Every row belongs to one group in each of 4 separate groupings. Each group adds its own fixed numbers to the row, and there is some noise. The rows also spread widely along 15 directions, which tell nothing about the answers.
Some rows, each with its group in each grouping after it:
[-10   0 -11  -5   6   3  -6  21   4   5   5  -6   7   5 -16 -11   7  14
  -6  -1   6   2  10  -9   5   3  -7 -17  -4  -1  -1   7   1  -2   0 -13] | (1) Pozo rapuv (1)
[  4  -4  22 -11  -3 -11  11  -5   5  12  -5   7  -3  10  22   3  -1  -1
  -8 -24 -18 -14   1 -17 -13   0  11  12   6 -12  -5  -9   9  -7  14 -11] | (3) Papov von (3)
[  3 -14  -9   0   4   5 -20 -20  28   4 -13 -17  -6   1   7  -7 -14  10
   3 -15  -9  -2  11  -1   2  -5  21  -9  12  -1  14   2  -6   4  12  12] | (4) bapa fona (0)
[  2 -17  -1 -12  -7  -1   7   6   0  13  -7 -25  13   7  14   5  -9 -12
  -6  -2   1   0  16  -4  12   7   4   0   6 -11 -17  -4  19   1  20 -14] | (2) bapa rapuv (1)
[  6  18  10   2  -4   1   2 -15  11   0  -3   9  -2   2  17 -16  -3  -9
  10  -4 -16   8  -1 -14  -2  -1  12   4   5 -11  -3   0  14  10  -1  -2] | (2) diliv fona (2)
[-17  24  -4 -10   2  14   3   6   9  -7  -3  13 -19  -1 -10 -12  -1   9
  11 -18 -18  13   2  -2  -1  -9  -2  -4  -3   0   3   9  -9  -4 -19  -2] | (5) nobo von (0)
[  4  -2  10  20  -7  -6   9 -18  -1   1   5  -3   5 -11  -1   7   5 -10
  -7  -3  -6 -15  -6 -20 -14   7  32  11  -1   5  -3  -1  -3  16   3   4] | (4) diliv von (3)
[ -9  -2 -17   0   2  -8   7  -6  -6   5   4  -4  10 -21  12   7   9 -31
  16  13  10  -4  -2  12  14   1  16  -2   7   2 -11   5   8   4   1   7] | (0) Pozo rapuv (2)
[  8 -11   5 -10  12 -15 -16  -2 -15  -1   7   0  19 -11  16   5  20 -12
   3   6  19 -24 -15  32  -3   1  18 -18   1   8  15 -15 -14   6   5  19] | (3) Papov von (2)
[  6 -11  -3  -8   8 -25   6   7   7   5   6  -5  11 -12  15   8   6 -15
  -2   8  11 -25  -8  17  -7  -1  21   4  24   2 -12 -14  -1   6   7   3] | (5) nobo rapuv (2)
[  5 -14  -1  13  -8   4  -3  -4  13  -3   6  10  -2  17  -5   1 -16   1
 -11  14  13  12 -15 -17  10   0 -22  14  -4  -3  -6  -5  27  -8  10  -9] | (1) diliv rapuv (2)
[ 12  -9   8  -2  16   3  -5   2  12  15  -8  -1 -15  13   9 -13 -23  25
   0  -5 -10  15  14  -9   6  -4 -28  17   6 -19   9  13   9 -19   9  -6] | (0) bapa von (2)
[  9   3  12  17  23   5 -14   5 -15   5  16   8  16 -12  -3 -11   1  17
  11  11  20  -6  -7 -10 -12   3  -1  -5 -14   4  11  13  -5   5 -14  10] | (4) bapa von (3)
[ 13  -3  -2  -5   7  -2  18  13 -10   4  -5  -6  -1  -8   7  15  -3 -12
  13  -2  12  -3   2  23   6  -7   5   5   7  -3 -14  -2 -13  -5  -8   4] | (1) Pozo von (2)
[ 16  -9  24  11 -13   5  10 -17  -5   2   2   0  12   9   3  10 -11  -7
   9   2   6  -5 -11   4 -10   4   8   3 -23  -3  -1 -21   0  14  -3   5] | (0) diliv fona (2)
[  1  15  -3  -2  20 -12   8  13 -15  16  -4   3  -3  -3  13  -9  14   7
   8  -2 -11  -9   9   4   4   1   3   1  13 -14   2  11  -9 -13  -4 -11] | (0) bapa rapuv (2)
[  6   4 -25  11   8  12 -17   4   3  -9  -3 -10  -5 -18  -5  -3  -6  -2
   9   5   8  11   2  -1  18  -7  12  -4  13   7   4  16  -4   1  -6  16] | (2) nobo von (0)
[ 23 -12  15 -13  -3  14 -28   7 -10  -6  -5   1  11   6  10  -3   0   9
   2 -16  19  11  -4  13  10  -9  -3 -15 -12  -1  10  -6   5  -9   8  17] | (3) diliv rapuv (3)
[ 18   3  -1  22 -21   9  -5   0  -3  -8   3   3   2   5  -3  12  -4  -3
  -9 -15   0  -1 -15 -27   3  -2  25   9  -1  12 -10  -4  16   6   4   2] | (0) nobo fona (2)
[-15  -8 -14   3  10 -14  13 -30  16   5 -12  -3  -8 -15   3   9   2  -8
   9   1  -7 -25   4  20  -2  -1  20 -13  12  -5  12 -11 -32   2   3   8] | (2) Papov von (3)
[  2 -17   1  14  -8  -7  -3   4  -3   8  13 -25  18   0  -4   3   1  -6
 -24  13   3  -7   5 -35  -2  17  13  10   0   2  -8   2  26  11  19 -13] | (2) diliv rapuv (1)
[  0   6 -16  13 -14  -5   0  -3  -2  -1  -7  14   2   0   5   6  22  -9
  -9 -14  -4 -20 -11 -23  12   0  28  -8  16  -1 -12  -9   8  -5  14 -10] | (2) nobo rapuv (1)
[-12  13  -9  -4   4 -10  28  13 -18   7  11  -8   8 -21   6   2  11 -34
  11  19   3  -1   4   8   4   5  15  13   9  -2 -25  10   2  11 -12  -6] | (4) diliv von (0)
[-30 -10 -26   8   9  -1  -1   8  -7   6  23 -11   4  -5 -21  13   9  -7
  -6  14  16 -15 -11   2   1   7   4 -13 -14  17   6  -2  -5  -3  -9  -5] | (4) Pozo fona (0)
[  3 -12 -29   6  11  -1  19  16  -8  10  -2 -16  12  -2   0  15 -10  -9
  18  11  29 -20   1  21  18   2  13 -15  14  -7 -18 -17 -11   0  -6 -12] | (0) Papov von (2)
[ 11  -5 -12  -2   5 -11 -14  24   8   7   5  -3  17   8   6 -12   3   4
 -11   5  20 -13   1 -12   7   2  11 -11  26  -2 -15  -7  15   4  16 -12] | (4) nobo fona (3)
[-15 -14  -6  -3  -9 -18   4  24  12  -1  13  -8   1 -14 -17   8  14   1
 -29  -8  -5 -11  11 -24 -11   1   8  16  10  19 -13  11   6   6  16  -2] | (5) Pozo von (2)
[ -8 -14  12 -12 -17  12  14  -1   2   4 -12  -7   5  -2  -5   5  -9  -9
   0  -2   0  19  22   2   7  -3 -13   1 -20  -7 -14   3   6   0  12   6] | (2) nobo rapuv (3)
[ 11  -8   0  -1  14  -5 -14  10   7  -6   5 -20   9   4 -14 -10 -12  19
  -4  22  17  -2   4  25  -4   1  -9 -10  -1   3  17  -4 -18  12  -5   2] | (3) Papov rapuv (2)
[-28   5  -6   9 -11   2  30 -19  12   2   9   5  11  -2  -9   4  -1 -29
  18  16   3  -5  -4  -9  -6  11  11 -10 -16  -1 -18 -10   5  22 -11 -11] | (1) Pozo fona (2)
[-10  -3  -6  -6  22   0  -7  19  -7  10  21  -9  -5   9  -2  -4  -5   5
  -5   8   6   3  -9   2   0   3 -16   5  -4   1   9   7   8 -13  -9 -12] | (4) Pozo von (0)
[-11 -11  22   1  -5  -4  18 -20  11  10  -4  12   5   2   0   0   5   4
   0 -11 -10 -22   4  -8 -21   6  11 -11 -15  -8   2 -20 -14   7   6  -2] | (2) nobo von (2)
[ 11  19  18 -15 -18  -1  22  20  10 -11  -3   8 -16  14  -5  -6 -14  -1
  -9  -6 -11  26   3   9  -1 -13 -25  28   0   1 -19   4   7   9 -10 -13] | (4) Pozo von (2)
[  6  15  -8  10  -6   0 -15  -1   5  -6 -11  12   3   7  -8 -18  16  17
  -3  -2  -3  -5   5 -17   9   0   6 -16   9  -9   4   4  -1   4  11  -8] | (5) Papov rapuv (1)
[-18   1  -6   2   1 -15  27  -6   9  11   1   4  -4  -5  -3   5  -3 -12
   0  20 -13   0   8  -5  -1   5 -14  19   2  -6 -11   7   0   4  -1 -10] | (0) bapa fona (1)
[-10 -17   6   1  -4 -19  18  25  -1   3  19  18   7  -6 -17  16   9   7
 -17   4  14 -19  -7  -7 -13  -3 -18  17  -9  16 -13  -7  -4  -2  -1  -6] | (0) Pozo von (2)

New rows. What belongs after each?
[-15  -5  -5   6   8  -4  25  -2   3  11   4  14 -13  -1  -4  10  -2   1
   6  -3  -2 -12  -5  -3  -6  -4  -9  11  -5  -5  -7  -3 -11 -14 -10  -9] | (4) Pozo von (0)
[-19  -6 -14  -7   2   4 -13   3  -2   1  15 -35 -11   8 -12   2  -9 -14
 -19  17  -7  23  -1   8  12   7 -12   7 -10  10  15  15  19  -5   2  -6] | (4) Pozo rapuv (0)
[ 11   0  -8   0  17  -8 -11  41 -13   5   4   0  11   1 -21  -3  16  34
 -11   1  17 -18   6   9   0  -2  -8 -16   4   6   8  -3 -28  -5  -7  -3] | (0) nobo fona (1)
[  2   6   2 -14  -2   2  -2  -3   8   5 -12 -17   5  -9  14 -14  -3  -7
   8 -12 -17  11  24  -5   4   2  18  -2  10  -5  -2  16   6  16   7   5] | (0) bapa von (1)
[ 25  14  22  14  11   8   8  -7 -12   4   0  -3  -6   7  -3   5 -14  11
  16  -4  -1   0  -7  12 -14  -4   3   6 -15  -6   9  -4 -21   3 -24   1] | (4) Pozo fona (3)
[  4 -11   4  -7  16  -2 -21  -8   3   5   8 -13   5 -10  11  -8  -2   2
   4  -1   1  -1  -3  12  -4   0  12  -6   0   4  23   2  -1   3   1  19] | (0) diliv von (2)
[  8  -1  10   4   4  -1 -16 -16   3   1   1  26  -7  22   3  -4   4  22
  -4  -8  -1 -10 -26   4  -2  -5 -14  -7 -13  -3  27 -20  -7 -13  -3   3] | (0) diliv fona (1)
[ -9 -11 -26   0  15   6 -10   8  -2   1   8  -9   7 -22   0   5   0  -9
  20   4  23  -4  -3   8  12  -4  10 -13   6   6  -1   7   0  -4  -6  13] | (5) Pozo von (0)
[ -6   1   8 -24  -7   9  -8  -3  12  -3 -12  11  -6  10   8 -11  -4   5
   2 -20  -6  12   6   7   8 -11 -11 -15  -8  -5   7  -6   4  -4   7   4] | (2) Papov von (3)
[  9  22  -2  12  12  -2  15  12 -17   6   6   7   5   2  12  -4   3  -4
  16   1   4 -14 -10  -9   1   5  15   0  11  -9 -13  -4   2   3 -15 -20] | (2) bapa von (2)
[  3 -20 -12  -6  -5 -11   5  16  13   5  -6 -29   4  -4  -4   7  -9   2
 -15  -2  -3  -8  18  -1   2   4  13  10  21   6  -9   1  -4  10  14  -5] | (0) bapa von (0)
[-12 -11  18 -18 -15 -10  14   7   2  11   0   5   9  -1   1   0  11 -11
 -10   1  -4   3  17  -2  -8  -1 -12  10 -12  -2 -16   2   8   6  15   0] | (4) Pozo fona (0)
[-18  -3  -5 -12   1   9  22  13 -16   6  -1 -12  10 -16  -5   9   1 -18
  20   6  11   6  17  19   7   2  -2  -8 -15  -2 -16   7  -7   4  -8   4] | (5) bapa von (2)
[ -3  -3  -7  14 -12 -13  38  10  12   4 -12  15  -5   5 -26  10  -1  16
  -6   7   2 -16  14  -6  -2  -2 -14   9   6  -9 -20 -13 -27   1  -1 -18] | (0) diliv fona (3)
[-24   6 -26  -2  -5  -9  10  18  -8   8  -2   3   0  -6  -6  -1  23 -12
  -7   5  -3  -3  12  -9  20   4   2  -4  12  -3 -16  12   8 -11  12 -14] | (0) nobo rapuv (2)
[-13   3  -6   2 -14  18  13 -21   8   7 -13   2  -2   2   6  -1  -1 -14
  20 -22  -7   4   8  -9  10  -2  19 -16 -11 -11 -12  -2   7  -1   4  -4] | (4) Pozo rapuv (2)
[  9  23   1  24  21   6  18 -17  -9   5  -4   6 -16  -3   4   4 -12   2
  26   7 -10   2  -9   5  -1   0   5  12  -2 -14   5  11 -16  -8 -27  -4] | (1) bapa rapuv (2)
[ 19   7  -7   2  -4  11 -18  19  -5  -7  -3   0   4   8  -2  -7   2  11
   5 -13  15   4  -3  -6  14  -7   5 -11   5  -1  -5   1  10  -4   3  -5] | (5) Pozo rapuv (2)
[-24 -21 -21   2  -1  13  14   8   6  11  10 -13   7 -11 -11  16 -21 -13
  12   9  15   9   8 -10  10   0  -6   3 -12   4 -19   5  14  -4  -4   1] | (0) nobo fona (0)
[ -5  -2  15 -17 -22  -5  29   3  13   2 -14  -2   5  -5  -2  -3  -6 -12
   1   2 -12  13  27   6  -2  -1 -10  15  -2  -4 -23   4   1  21   8  -2] | (0) bapa von (2)
[-12  -4  -2 -14   5  -7  -7   8   1   7  -2 -16   6 -13   0 -12  12  -7
 -10  10 -11  11  26  -1   1   5   2   1   5  -1   5  24   2   8  14   7] | (1) Papov von (0)
[ -7  -6  -3 -10   2   0  -8  16  11  -1   8 -18   7   4 -14 -12  -3  13
 -10  -2   4  -1   9   3  -3   5   4 -13  -2   8   9  -4  -5  12  -1  -3] | (0) diliv von (2)
[ -7 -15  -3 -15   6  -8  -5  -3  14   2   7   0   1  18   2  -8  -7  -5
  -8  23  15   4 -13  25   7   3 -23  -8   0  -2  10 -17   7  -1   5  -5] | (1) diliv von (2)
[-10  15  -3  12 -10  -8  20   4 -17  -4   9  -6   5  -2 -16   7  19 -21
 -10  16  -1 -12  -7   7  -3  12  22  -2  -4  10  -8  -4 -12  18  -6 -10] | (4) nobo von (2)
[  4 -12   8  -6  -4 -19  -2   1   7   5  -1   6  20  -6  14  -5  16  -6
  -9   1   5 -16   5  -3  -5   3  14  -1  13   1  -9  -4   7   9  20   2] | (1) bapa rapuv (2)
[  6 -24  10 -27   0  -8 -18  12  16   8   4 -19  16  10   6 -12  -5   1
 -15   6  13   7  13  11   1   1 -15  -6   2   1   1  -4  15   9  20   3] | (4) Pozo fona (1)
[ -2 -17  -2   6   5  -6  20  15  -9  15   4  -5   4 -11   1  15  -5  -6
  -2   7   9  -5  10  -8   1   0  -6  24   2  -3 -21  12   2  -7   5  -2] | (4) bapa von (0)
[-15   5   8  -7  -6   8  -7  13 -15   9   7  10   1   7  -6 -10  12   0
 -10   2  -8  22   7 -16   7   2 -25   2 -24  -1   3  16  20 -11   8  -2] | (0) nobo fona (2)
[  1   3  13 -10   0  -4  12 -26  12  10 -19   2   3  -2  19 -17   3 -15
  21   7 -10   3  19  15   1   3   1 -11   3 -24   0  -5  -6  13  10   3] | (2) Pozo von (2)
[  0  15  -2 -15  -6  -5  -3  11  11 -14   8  15  -6  -5   4  -2   3 -11
   1  -9   2   9 -13  17   2 -17  -1   6   4  18  -6   2   2   8 -12  10] | (4) Pozo fona (2)
[  1 -10  -3 -18   1   9 -20  -5  10   3 -10 -23  -4  -2  11 -12 -10 -10
  -1  -1  -6  23  14  13  13  -4   4  -3   7  -2   8  12  11   2  15  16] | (4) nobo von (0)
[-17  -8  -7 -23   1  -2   2  14   7   5   0 -16  -2   0  -5  -2  -3   1
  -6  -2  -4   8  17  17   7  -3 -10  -6  -2   3   4   4  -3   0   4  -1] | (0) Papov von (2)
[-11  -6 -16 -12 -10   4  16  12  17  -6  -1  -9  10   0  -7   5 -13  -8
   5  -4  15  -5   4   2   7  -2   6 -11   4   3 -22 -13  -1  14  -3 -11] | (3) Papov von (1)
[ -2   9  -3  14   6   9  -5  19   0   5   7  17   7  -2 -11 -17  -2  25
   7   2   8   9   8 -30   5  -3 -18   0  -9  -6  -6  19  11  -5  -4  -8] | (0) Papov rapuv (2)
[ 24 -13  22  -5 -10  -4  -4  16  18  -6  -9  16   2   6  -5  -9  -9  27
 -14 -10  10   5   8  -1  -6 -15 -22  14   3   4  -8  -1  -7   5  11   8] | (4) bapa von (2)
[  8  13   0 -18   2   3  14   3   5   4  -7 -19  -6  16  19  -5 -11 -10
  12 -18 -13  -5  -2  14   0   2  29  -6  18 -15  -7 -19   2   7  -9 -19] | (5) diliv von (0)
[ -7  -8   0   7  15 -14   3   0 -10  19   1 -13   1  -1  -4   2  20   6
 -12   2 -14 -21  11  -7 -12  12  17  -3   2  -7  13   3 -17  -7   6  -5] | (1) diliv fona (0)
[-11   9 -10  11   1   3   6   5  -7  11  -6 -10 -11   7  -5  -3   8   6
 -10 -16 -24  -3  16 -33   6   8  14   2   6 -13   0  16   4 -12  12 -21] | (3) Papov von (2)
[  0   2  -4  15   0   5  18  10 -11   2   8 -14  -3 -22  -5  23  -3  -3
   2 -23  -9 -11   0 -21  -9  -4  34  18  -2   9 -14   8  -7  -3 -16   1] | (2) diliv rapuv (0)
[ 17 -14  27  -6  -9  -9  -1 -15   3   4   0 -13  -3   8  13  16  -9 -10
 -14 -11 -12  -2  -5   2 -12  -2   8  18  -8   5   7 -12   8   4  12   7] | (2) Pozo fona (3)
[-24  -1  13  -7   3   1  -2 -27  -6   4  -2  20   4  -4  -1  -4  20  -1
  10  -2  -4 -11  -4  12  -8   2  -2 -27 -30  -2  24 -10 -20   0  -1  12] | (2) Papov von (3)
[  0   5 -13 -20  10 -10   1  21   0  -7   4  -9   6 -10   0  -2  -5 -16
  11  28  18  11   4  41  12  -8 -15   1  11   4  -8   3  -4  10  -9   9] | (5) Papov fona (2)
[-13   1   4 -24   0   0  14  10  -6   0   5 -12  -2 -14  -1  16   7 -11
   7 -22  -9  -6   1  28  -9  -7  17  -3 -12  17   3  -4 -21   6 -19  10] | (0) Pozo von (0)
[ 17   3  -9  20   3  -6  14 -10  -4   5 -10   9  -5   2   2  10   5   4
  13  -7   5 -27 -11   7   3  -1  19  -6  12  -7   0 -17 -24  -3  -5  -5] | (0) Pozo von (2)
[-23 -14   2  -4   5  -5   9  -3  19  11  16  14  21   0  -4 -17  -5   2
   9  19  16  -7  -1 -16  -8  10 -18 -10 -13  -7  -7 -12  13  12  -1 -11] | (0) diliv von (1)
[ 18   5  10   8   5 -10  -6  -8  -4  -8   4  32  12  -3  10  -4   9  -2
  12  23  24  -9 -25  21   0  -4 -10  -1  -1   2   3 -11  -7   5  -7  10] | (1) bapa rapuv (2)
[ -1  -6 -22  11  32   8 -26 -10   6   6   8  -4  -5 -11   7  -9 -11  13
  16   3  12  -4  -9   2   8  -6   7 -11   8  -1  22  11  -6 -12  -8  14] | (4) Papov von (0)
[-19  10  -4  15  -8  12 -17 -26  -5  -7   8  19  -7  -5   1  -1  10  -9
   0  -3 -11   8 -19 -26   6  -2   6   0 -21   9  16  12  18  -5   1   9] | (2) Papov rapuv (0)
[  9  21 -11  12   2   7  12   9 -14   1  -3  15 -10   7   2   0  -4  -3
  13   4   3  10 -11  -2  19  -6  -9  10   5 -10 -13   5   8 -15 -13 -12] | (0) nobo rapuv (2)
[-20  -7 -14   4  -9   0   3  -2  21   1  -2  10   5   5 -10  -5   0   7
  -3  -2   5  -9   4 -23   4   4   0 -12   2  -2 -10  -4   9   0  12 -14] | (5) bapa rapuv (3)
[-21 -16  -5  -8 -12   7  11  -1  19   1   1  13   1  -7  -4   0 -11 -12
   3   8   8  14   5  -9   9  -5 -21   5  -8   0 -18   0  16  -1   7   4] | (2) nobo von (0)
[ 12  13   1  -1  -5  15  10  12  21 -11  -2   8  -6  -6   3   1 -30  11
  15 -27  -1  12   0 -18   0 -20   3  13   3   2 -22   4   7   4 -19  -1] | (2) Papov rapuv (1)
[ 12 -17   8   4  14   3 -13  16  -6   9  -2  -2  14   2 -16  -7   7  35
   5   2  22 -10  14   9  -5   0 -14 -20 -14  -8  12  -3 -22  -8   4   4] | (5) Pozo rapuv (2)
[  3 -13  -4  19   0   2  20 -25  -4  18 -14   1 -10   4  16  12  -8 -14
  10   0  -7  -4   1 -16  14   4   3  15   5 -30 -11  -1  10 -25  16  -9] | (3) diliv rapuv (2)
[ -7   6 -17 -14  -6   9  -1 -10  32 -18  -7  -9  -3  -7   1  -5 -18  -9
  17  -9   5   4  -2  26   8 -10  19 -21   9  13   0 -12 -12  23 -13  10] | (2) bapa von (2)
[ 24   9  13   3  -6   3  -4  -6  12 -15 -14  13 -11 -17   2   2 -12  10
   5 -16  -4  15   2   8  -2 -25   1  20   3   7  -1  15 -15   4  -7  26] | (4) Papov rapuv (3)
[  0  -7  19  -1 -21   2  11   6 -28   8  -3   0  18   3  -7   9  22  -5
  -8  -8   2  -6   9  -8  -1   8   7  -7 -26  -2  -9  -6   1   3  12  -4] | (0) diliv rapuv (3)
[  2   6 -10   4   7  10  -5 -15  -7  -3 -11   5  -9 -18   5   0   2  -5
  18  -4   2  11   1  18  17 -13   3  -1  -2  -5   9  16 -15 -11  -8  24] | (4) diliv rapuv (1)
[-21  -9 -18  -3  -6   1   2 -24   4  -5   2 -10  -8 -17   9  14   1 -36
   3   2  -7   3 -10   5  11   0  21   6   4   6   3   4   9  -2   5  15] | (3) diliv von (0)
[  5  -4   5 -10 -31  14  21  -1  -3  -2 -23   2   1  -8   9  10  -2 -29
   7 -15   0  21  19   3  19 -11   9   9  -2  -6 -33   8  11   4  16  12] | (4) nobo von (2)
[ 13   8   9  -6 -15  11 -11  11  10 -22  -2  31  11 -15  -4  -9   5   6
  18 -17  19   6  -8  -1  -2 -19   1  -8  -6  14 -11   0  -3  16 -10  22] | (5) Pozo von (0)
[  9  -7  -7  10   8   2  -4   5  -2   1  -8   7 -10  -7 -14   2  -1  19
   3   4   8   6   7  12  11  -9 -22   4  -1  -2  11  11 -21 -13  -1  14] | (0) Pozo von (2)
[ 11  14   4 -18   1  -5   0   5  20  -3   0  -1  -3   2  19 -12 -16  -3
   4 -11 -12   9  -1   0   0  -8   7  12  19  -1  -7   1  14  14  -6  -4] | (0) Papov von (1)
[ 11  -8   0  11  -3  -5   3   3  -6   3   4 -15  -6   3   4  18 -10  -5
 -14  -2  -7  -5  -5 -15  -2   3  11  26   7   3  -4   5   9  -4   5  -5] | (3) bapa fona (0)
[  4   4  12 -16   3 -27   2  19   6  -3  11   3   5  -4   9   2  14   6
 -20 -14  -7 -25  -6   7 -19  -5  18   7  14  14   0 -12  -8   9   0  -6] | (2) Papov rapuv (2)
[  9  -2   6 -15  -7   3 -13  13  24 -22   3   3   9  -3  -9  -8 -10  12
  -1  -8  18   2  -7  22  -5 -15   3 -15  -2  19   1 -17 -12  18 -10  13] | (2) nobo rapuv (2)
[-18 -22  -2   5  -1  -8  -3   7 -15   9  13   2   6 -13  -2  21  17  -3
 -20  -8  -1 -14  -3 -25  -4   4   5  15 -11  12  -1  13  10 -18  15   3] | (3) bapa rapuv (0)
[  2  12   2  21 -12  -1   4  19 -17  -6  12  12   6  -1 -18   4  13   4
 -19   0   3  -3  -6 -36  -3   2   3  17  -8  12 -15  15   9   7  -1  -9] | (4) Papov von (1)
[-28   0   1  -9  -3   5   0 -14  -3  12   6  -3  -4   8   2  -6  14  -3
  -2 -19 -22  -7  -2 -12  -6  11  17 -16 -18  -2  16  -6   5  -4   2  -8] | (0) diliv von (0)
[ -2 -11  12   2   0   3  25  15 -11   0  -6   1  -8 -21 -21  20   2  14
  -1 -12  -2   1  20   9  -7 -12 -12  16 -18   4  -4  12 -36 -10  -9  17] | (2) diliv von (2)
[-21  -5   6 -26   4 -12  14  26   0  11  15 -10   1  -1   6   6   0  -9
 -17 -11  -9  -2   8  -9  -9   2  -3  14   0   3 -11   6  14  -5   4 -15] | (3) Papov von (3)
[  6   0  14  -7  10 -10  29 -14   5  10 -11  -9  -5  -8  15   5  -9 -14
  16   2 -12 -11   9  28  -9   0  13   5   9 -15  -4 -12 -23   6  -8   3] | (2) nobo von (2)
[-22  -9  -4  -4  -5   5   0  11   2   6  12  17  16  -7  -3   0   4 -12
   1   2  17   4  -1 -27   4   0  -8  -6 -13   3 -18   3  26  -4   8  -1] | (3) nobo fona (3)
[  0  -3 -10  17   1  18 -21 -15 -14   4  -1   1  -3   0   6   1   4 -11
   4  -4   5   7 -11 -12  18   1  14  -9  -7  -2   9  10  16 -14  10  12] | (4) nobo von (2)
[ -6   1  -1  -2  10 -11  14  22 -15  12  15  17   0  -1   2   5  10  -1
  -1   6   5  -7  -8  -7  -1   0 -17  16  -1  -1  -9   4   6 -14  -7 -12] | (0) Pozo von (0)
[ -1  -2  17 -15   0  -2 -15  14 -11   7  -4   0   3  -1   0 -12  20  14
 -13 -14 -13   5  20  -6  -4   0  -5  -4  -8  -4  11  15   0  -5  17   7] | (5) Papov von (2)
[ -5  26   1   2 -21   1   3 -11  -8  -6  -4  12  -9  12   6   2  11 -24
  -5  -5 -21   9 -10 -17   7   1  11   9  -2  -3  -7   3  24   5   6 -10] | (5) Papov fona (3)
